The groups are shells around one centre, one inside the other: the same stretched ball of 7 dimensions in 9 sizes.
Known rows, each followed by its group:
[-20   9 -14  -3   4   5   4  -3  19  24 -13   6 -10  -2   7   5   6   7
  -1 -18  31]	(3)
[  0  -4   1 -20   7  43 -29  12  51  -3 -21  30  -3 -26 -15  37 -17  12
  37  -3  19]	(6)
[ 28  -1  -1  11  10  47 -16  37   3 -36  -4  23  -4  13 -18  41 -24  -4
   2   8 -21]	(7)
[ -2  20   7   0  16 -22 -18   7  -6 -17  21   9 -18  20  15   4   7 -18
  -2  -1 -14]	(4)
[  1  -2  -9  23  15  38 -21  30  24 -11 -16  20  -3  -1 -13  24  -6  14
  -6  -3   1]	(7)
[  3   4  -5  -9  -5   8  15  -3  -9   4   4  -5  -7  12   0   1   1 -16
 -27   7  -6]	(3)
[  9   7 -12  28  24  39 -17  42   0 -26 -15  29  -6  13 -12  42 -17   5
  10 -12  -9]	(4)
[ -2  -8 -13  -7  -2  53   3  12  31  11 -28  19   2 -17 -19  29 -14  14
   3  -5  19]	(2)
[ -4  21   8 -14   5 -31   2  -8 -20  -6  28  -1 -18  23  18  -6  10 -30
 -15   3 -17]	(8)
[-22  -5 -25  23  21  59 -13  27  37  14 -51  30   6 -26 -24  37 -10  28
  18 -22  25]	(4)
[  1   4   9 -18   6  14 -21   5  25 -10   4  19  -8  -7  -4  18  -6  -6
  11   6  -4]	(2)
[-11   9   6  -6   9 -19 -12  -8   2   0  12  -4 -10   5   8 -13  17 -19
 -20  10 -14]	(1)
[ -2  -2  -4 -31  -8  26   7  -9  21  15 -14   6  -4 -13  -8  16  -9  -5
   7   2  18]	(3)
[ 15  10  17 -17  -4 -37 -13 -13  -7 -14  38 -23 -20  29  22 -24  17 -33
 -36  28 -17]	(0)
[-29  -5 -20  13   9  15  -5  -4  34  35 -33  -7  -1 -17  -3  -9  18  15
 -19  -6  33]	(7)
[  8   9   5 -24  -7 -22   1 -16  -5   2  18 -18 -18  21  18 -10   8 -25
 -17  12   8]	(2)
[ 16  -7   3 -14   6  47 -26  19  33 -19 -14  24  -2 -12 -19  38 -21   2
  23   9   1]	(2)
[ -4  16  -2  13  15 -15   0   7 -27 -12  13  -1 -11  24   7  -3  10 -24
 -26   3 -27]	(1)
[ 23   4  20 -24  -3 -10 -10  -5 -14 -27  30  -7 -10  17   1  -3   1 -39
 -23  35 -40]	(8)
[ 35   4  15 -14   9  19 -39  23  15 -44  14  17 -15  15  -2  35 -21 -14
  25  16 -11]	(0)
[-21   6 -17   9   3   7  17  -1   2  24 -12  -1  -5   3   2  -4  11   1
 -29 -10  12]	(1)
[-13   8 -10  17  16  15  -8  17   9   0  -8  18  -5   2  -4  13   3   4
  -9 -10  -3]	(1)
[-39   4 -27   1  10  24   5  -2  37  44 -43  15  -4 -23  -1  14   5  24
  17 -34  56]	(5)
[ -3  11   2 -29   1  -4   0 -11   4   5   2   5 -12   2   7  11  -3 -18
  15  -2  11]	(6)
[-21  -4 -14  10  16  19  -8   1  14  16 -33  -2   4 -17 -13   1  10  -3
 -10   3   3]	(5)
[  1  18   1  -7   2 -29   8  -8 -25  -3  22 -14 -19  31  20 -11  12 -29
 -25   4  -7]	(1)
[-12  -3  -3 -12   0   9   3 -11   8  14  -9  -5   0 -11  -8  -7  10 -14
 -23  14  -7]	(3)
[  1  -8  11 -40 -15   7  -2 -24  25  12   4  -9  -3 -15  -4  -9   5 -18
 -18  27  -1]	(6)
[ 14   3  -2  -9   3  21 -14  11  16 -10  -4   7 -12   8   0  23 -11  -3
  11   1  15]	(1)
[-28  16  -2   5  14 -24 -11  -4  11  13   7   5 -13   4  16 -12  21  -4
 -13 -10   5]	(7)
[  5  -1  -8  13  21  41 -26  29  20 -17 -26  23  -2  -5 -16  37 -15   5
  21  -3   2]	(4)
[  6   7  -3 -16   1   1 -12  -2  17   3  -2  -3 -17  10  12  11  -2  -5
  11  -2  31]	(7)
[ -3  -2 -10  -2   9  52 -16  23  41   0 -27  34  -2 -17 -16  42 -19  21
  27 -15  23]	(2)
[  0  10   4 -13   6 -28  -6 -14 -13  -1  11 -20 -15  17  15 -14  15 -32
 -15  14  -5]	(0)
[  8   8  -1  25  19  15 -14  30 -12 -30   7  17  -5  18  -8  17  -3 -11
 -20   6 -37]	(5)
[  7   5   2  -4  12  36 -30  27  37 -18  -6  37  -9  -6  -8  41 -19  13
  29  -9   9]	(7)
[-20  13 -18  18  21  17  -2  19   5   6 -20  22  -7   2  -2  23  -2   7
   9 -25  12]	(2)
[ -5   1   2 -12   8  20 -23   6  34  -1  -9  17  -6 -13  -6  18  -3   3
  14   1   9]	(3)
[ 23  -1  12 -17   7  41 -40  26  41 -32   0  34  -9  -7 -12  45 -25   5
  35   7   1]	(5)
[-20  -2  -5 -17   5  19  -7  -9  29  20 -23   8   0 -24  -9   7   4  -1
   6   0  14]	(2)
[-13 -10 -18  19  19  45 -14  18  24   8 -43  10   7 -20 -23  20  -2  10
  -1  -1   6]	(5)
[ 10  12  -4  18  12   1  -2  20 -21 -20  12   2 -12  30   5   8   1 -15
 -25   3 -20]	(4)
[ -9 -13 -11 -11   6  71 -16  17  56  10 -44  36   8 -41 -31  44 -21  24
  31  -7  22]	(7)
[-19  -1  -3 -19  -8  -4   2 -21  28  30  -4 -11  -8 -10   7 -18  18  -2
 -24   5  24]	(4)
[-36   8 -11   0   7 -20  16 -22  -7  33  -9 -14  -3  -4   6 -26  28 -17
 -36  -1  -1]	(6)
[-18  -5 -22  17  14  50  -3  20  27  15 -40  22   5 -20 -21  26  -6  19
   1 -14  16]	(3)
[-23  13  -1  -8   8 -14   3 -10  -2  12   5   5  -7  -1   5  -9  15 -16
 -17  -2 -11]	(0)
[ -9   2 -21  22  26  60 -16  39  24  -6 -42  41   1 -13 -22  54 -22  22
  36 -26  17]	(6)
[-20  -5 -14 -23  -2  43   5  -5  39  29 -35  20   2 -32 -15  24  -9  13
  18 -13  32]	(8)
[-20   0 -12  -7  13  29 -19   5  43  18 -34  20  -3 -25  -8  23  -3  15
  30 -16  35]	(6)
[ 21   4   7 -15   5  19 -30  16  27 -22   4  15 -15   7   2  30 -15  -2
  26   4  14]	(8)
[ -1   1 -10   7   4  24  11  10  -7   0  -9   5  -1   6 -11  11  -3  -8
 -25   3 -12]	(1)
[-22   9 -11  -9  -1 -25  21 -26 -14  31  -3 -27  -9   9  14 -27  24 -23
 -36   3  10]	(6)
[  6  14  -5   1   9  14 -11  21  12 -11   3  22 -17  17   8  30 -12   5
  16 -17  18]	(0)
[ -5   4  -8 -10   7  29 -23  13  49   7 -20  24 -12 -11   1  32 -11  22
  36 -20  46]	(5)
[ 10  23  13  -2  13 -38 -19   4 -20 -27  36  -2 -24  37  24  -3   9 -30
 -10   7 -20]	(8)
[-28   5 -12  -6 -10 -22  32 -30  -9  42   1 -29  -6   5  12 -39  31 -16
 -61   6   8]	(5)
[-15  -4 -16   1  16  56 -15  19  40  10 -45  32   4 -30 -23  42 -16  20
  33 -17  24]	(8)
[ 14  11  11  11  20  -2 -30  23  -6 -38  20  13 -12  20   1  13  -1 -19
  -7  13 -35]	(0)
[ -1   0 -20  26  24  57 -14  39  14 -11 -38  30   2  -6 -23  47 -20  14
  20 -16   5]	(8)
[ -4   5 -10  -9  10  28  -8  10  18   4 -23  17  -7  -6  -5  31 -12   2
  27 -13  23]	(4)
[-14  -5 -14  11  10  31  -6   9  23  13 -27   7   2 -14 -14   9   3   8
 -13  -1   8]	(3)
[-35  13 -19  30  28   0  -7  12   4  15 -21  12  -4  -3   1   2  16   5
  -9 -21   5]	(0)

New rows. What belongs after each?
[-18   6 -13   0   4  17   6   4  16  18 -13  14  -6  -5  -1  11   1   8
  -5 -15  18]	(3)
[-33   8 -28  36  27  19  -1  18   4  19 -37  12  -1  -5  -6  11  10  12
  -6 -25  14]	(6)
[-17   2  -6 -13   8  13 -13  -5  32  17 -20   9  -6 -17  -2  10   3   3
  15  -7  25]	(1)
[-22  -6 -12 -21  -6  26   8 -15  36  36 -27   3   0 -26  -8   4   3   8
  -3  -5  31]	(1)
[-18  15 -15   6   9  -5  12   1  -7  16  -6   3 -12  13  11   4   7  -4
  -9 -18  16]	(2)
[-11  -8 -13   8   9  44  -3  13  21   9 -30  14   7 -19 -23  18  -4   6
  -9   2  -2]	(2)
[ 28  12  18 -26   3  -2 -22   8  -1 -35  27  11 -19  22   8  23 -14 -26
  16  14 -15]	(2)
[  7  -5   9 -23  -2  18 -14  -3  22  -6   0   4  -3 -10 -10   8  -3 -13
  -4  21  -9]	(1)
[ 17  -1  11 -40 -10  15 -13  -7  27  -5   6   4 -12  -3   1  16 -11 -11
  14  14  14]	(2)
[-20  -5 -19  19  15  34  -5  12  20  15 -35   8   5 -16 -16  10   5   9
 -12  -5   8]	(2)
[ 30  -1  12 -21  -5   9 -16   3   6 -24  16  -6 -12  15   0  10  -8 -22
  -9  27 -11]	(6)
[-22   3 -20   5  11  29   9   7   9  20 -30  14   1 -12 -11  18  -2   5
   1 -16  14]	(3)
[  4  -2 -18  19  17  55 -15  34  21  -8 -35  25  -2  -4 -18  44 -20  16
  20 -14  18]	(8)
[-19  16  -7   4   9 -12  11  -2 -14   9   6   4  -9  12   8  -5  12 -14
 -23  -8  -9]	(4)
[ -6   9   3 -10  11   5 -26   6  30  -3  -2  17 -13  -4   5  16  -1   2
  20  -6  16]	(2)
[  7  18   2  14  13 -19  -1  11 -33 -21  24  -3 -15  36  12  -2   8 -28
 -31   7 -31]	(4)
[-19   9 -11  11  16 -11   0  -3 -11  11 -10 -10  -7   8   5  -9  17 -15
 -20  -1  -1]	(4)
[-19   4   2 -13   0 -25  -3 -24   8  20   5 -21  -8  -2  11 -29  26 -19
 -32  15   1]	(2)
[ -7   7  -7 -16   1  21   7   2  12   8  -9  18  -8  -3  -3  23  -9  -1
  10 -11  14]	(1)
[ 18  14  18 -21   7  -9 -26   7   4 -31  27  14 -18  17  10  17  -7 -22
  13  11 -16]	(4)
[-15  11 -13  21  15   5   7  12 -15   2  -6   7  -4  11  -2   4   8  -9
 -26  -7 -14]	(1)
[-13   5 -22  29  19  45  -4  34  16   1 -29  32  -2  -3 -14  35 -11  21
   6 -25  11]	(8)
[-26  -7 -11 -12  -4  14  15 -20  14  35 -24 -10   5 -23 -11 -14  15  -8
 -31   9   5]	(6)
[ 13  -5  -7   0   5  33  -8  12   8  -7 -17   1  -3   2 -12  20  -9  -6
  -5  10   2]	(6)
[ 12  -7 -12  11  10  56  -8  29  11 -14 -26  19   3  -4 -24  38 -20   3
   3   3  -6]	(8)
[ -2  -8  -9 -17   2  53 -10   9  41   8 -32  23   1 -25 -19  36 -19  13
  27  -5  26]	(1)
[-22  -6 -14  10  16  40 -20  14  44  15 -36  22   3 -28 -17  20   0  21
  10 -10  20]	(8)
[  1   7  -8  18  25  39 -27  37  18 -22 -18  37  -5  -2 -13  44 -17  10
  27 -14  -2]	(4)
[  0   1   3 -22   6  25 -14   3  20  -5 -11  18  -3 -14 -11  24 -11  -9
  19   5  -2]	(2)
[ -7  15  -8  27  30  18 -26  35   9 -19 -10  32  -9   7  -3  33  -7   7
  18 -19  -4]	(0)
[ 26  15   5  -2   2 -12   5  10 -37 -29  30  -7 -18  44  12   7  -4 -34
 -26  13 -27]	(7)
[ 10  19  12  -4   9 -29 -18   4 -10 -22  33  -2 -22  31  20  -3   8 -24
 -13   9 -15]	(2)
[-14  21  -3   4   9 -37   7  -8 -25   5  19 -11 -17  27  21 -19  21 -25
 -31  -2  -9]	(2)
[ 16  24  21 -22   6 -34 -21   1 -11 -31  45   7 -26  32  24   5   1 -31
   4   9 -19]	(5)
[ -9   5   8 -22  -1 -30 -16 -25  19  14  11 -22 -16   3  19 -25  23 -18
 -16  14  16]	(0)
[ -7  11  -1 -25  -1   0  -4  -7  21  11   1  10 -15   0  11  12  -2  -2
  15 -10  27]	(4)
[-35   0 -23  17   9   7   1  -5  28  39 -30  -7  -3 -12   3 -13  22  16
 -24 -14  35]	(0)
[-13   9  -7  -2  17  32 -14  19  22  -3 -19  37  -4 -13 -10  38 -14   8
  31 -19   8]	(7)
[-13   5   1 -11   1 -14   9 -17 -12  11   6 -14  -4   3   2 -20  18 -28
 -37  17 -21]	(2)
[-15 -12 -10  -3   5  38  -4   0  27  17 -32   5   8 -27 -22   8   2   2
 -12   9   2]	(6)
[-20  16  -9  17  16 -16   3   2 -15   6   3   0 -10  15   9  -8  17 -13
 -26  -7 -10]	(1)
[ 15  -4  16 -41  -2  20 -27  -5  32 -13   2  11  -7 -14  -8  22 -13 -15
  24  20   0]	(0)
[ -2   6  -6   2  10  -2   2   0 -17  -2  -4  -9  -6  12   0  -1   7 -24
 -19   9 -13]	(4)
[ 22   8  -3  17  17  29 -16  35  -8 -35   1  21  -9  22  -8  36 -18  -7
   3   1 -19]	(4)
[-27  -5 -21   9  15  55 -14  18  54  24 -48  32   4 -35 -19  32  -7  33
  23 -24  38]	(6)
[ -5  10   4  -3  13 -26 -22  -7   4  -2   8 -14 -15  13  16 -13  18 -20
  -9  10   2]	(0)
[-22  -1 -16  -2  -1  12  21 -13   2  31 -21  -9   1  -9  -6  -9  12  -7
 -31   1   8]	(1)
[ 10   2   1 -16  -1   4   9  -7 -20  -6   3 -11  -5  12  -4   2   0 -32
 -20  20 -21]	(6)
[ -7   9  13 -32   2 -17 -13 -17  13   1  15   3 -11  -4   8  -4   8 -22
   2  11  -5]	(6)
[-15  -4 -12   4   5   5   1  -9   6  21 -20 -19  -1  -5  -3 -14  17 -10
 -29  10   7]	(7)
[ -3  10  -8  12  17   2  -4  10 -15  -7  -6   1  -7  14   0   9   3 -16
 -10   0 -10]	(1)
[-19   1 -10 -26 -11   7  21 -22  16  35 -12  -5  -5 -11   2  -5   8  -4
 -15  -3  26]	(2)
[  7  18  14 -30  -3 -28 -10 -10   5  -8  32   1 -24  21  24   0   4 -20
   2   3   7]	(0)
[ -8   9   0 -29  -6 -13   1 -19  17  18   5  -5 -16   3  16  -4   7 -10
   1  -2  28]	(2)
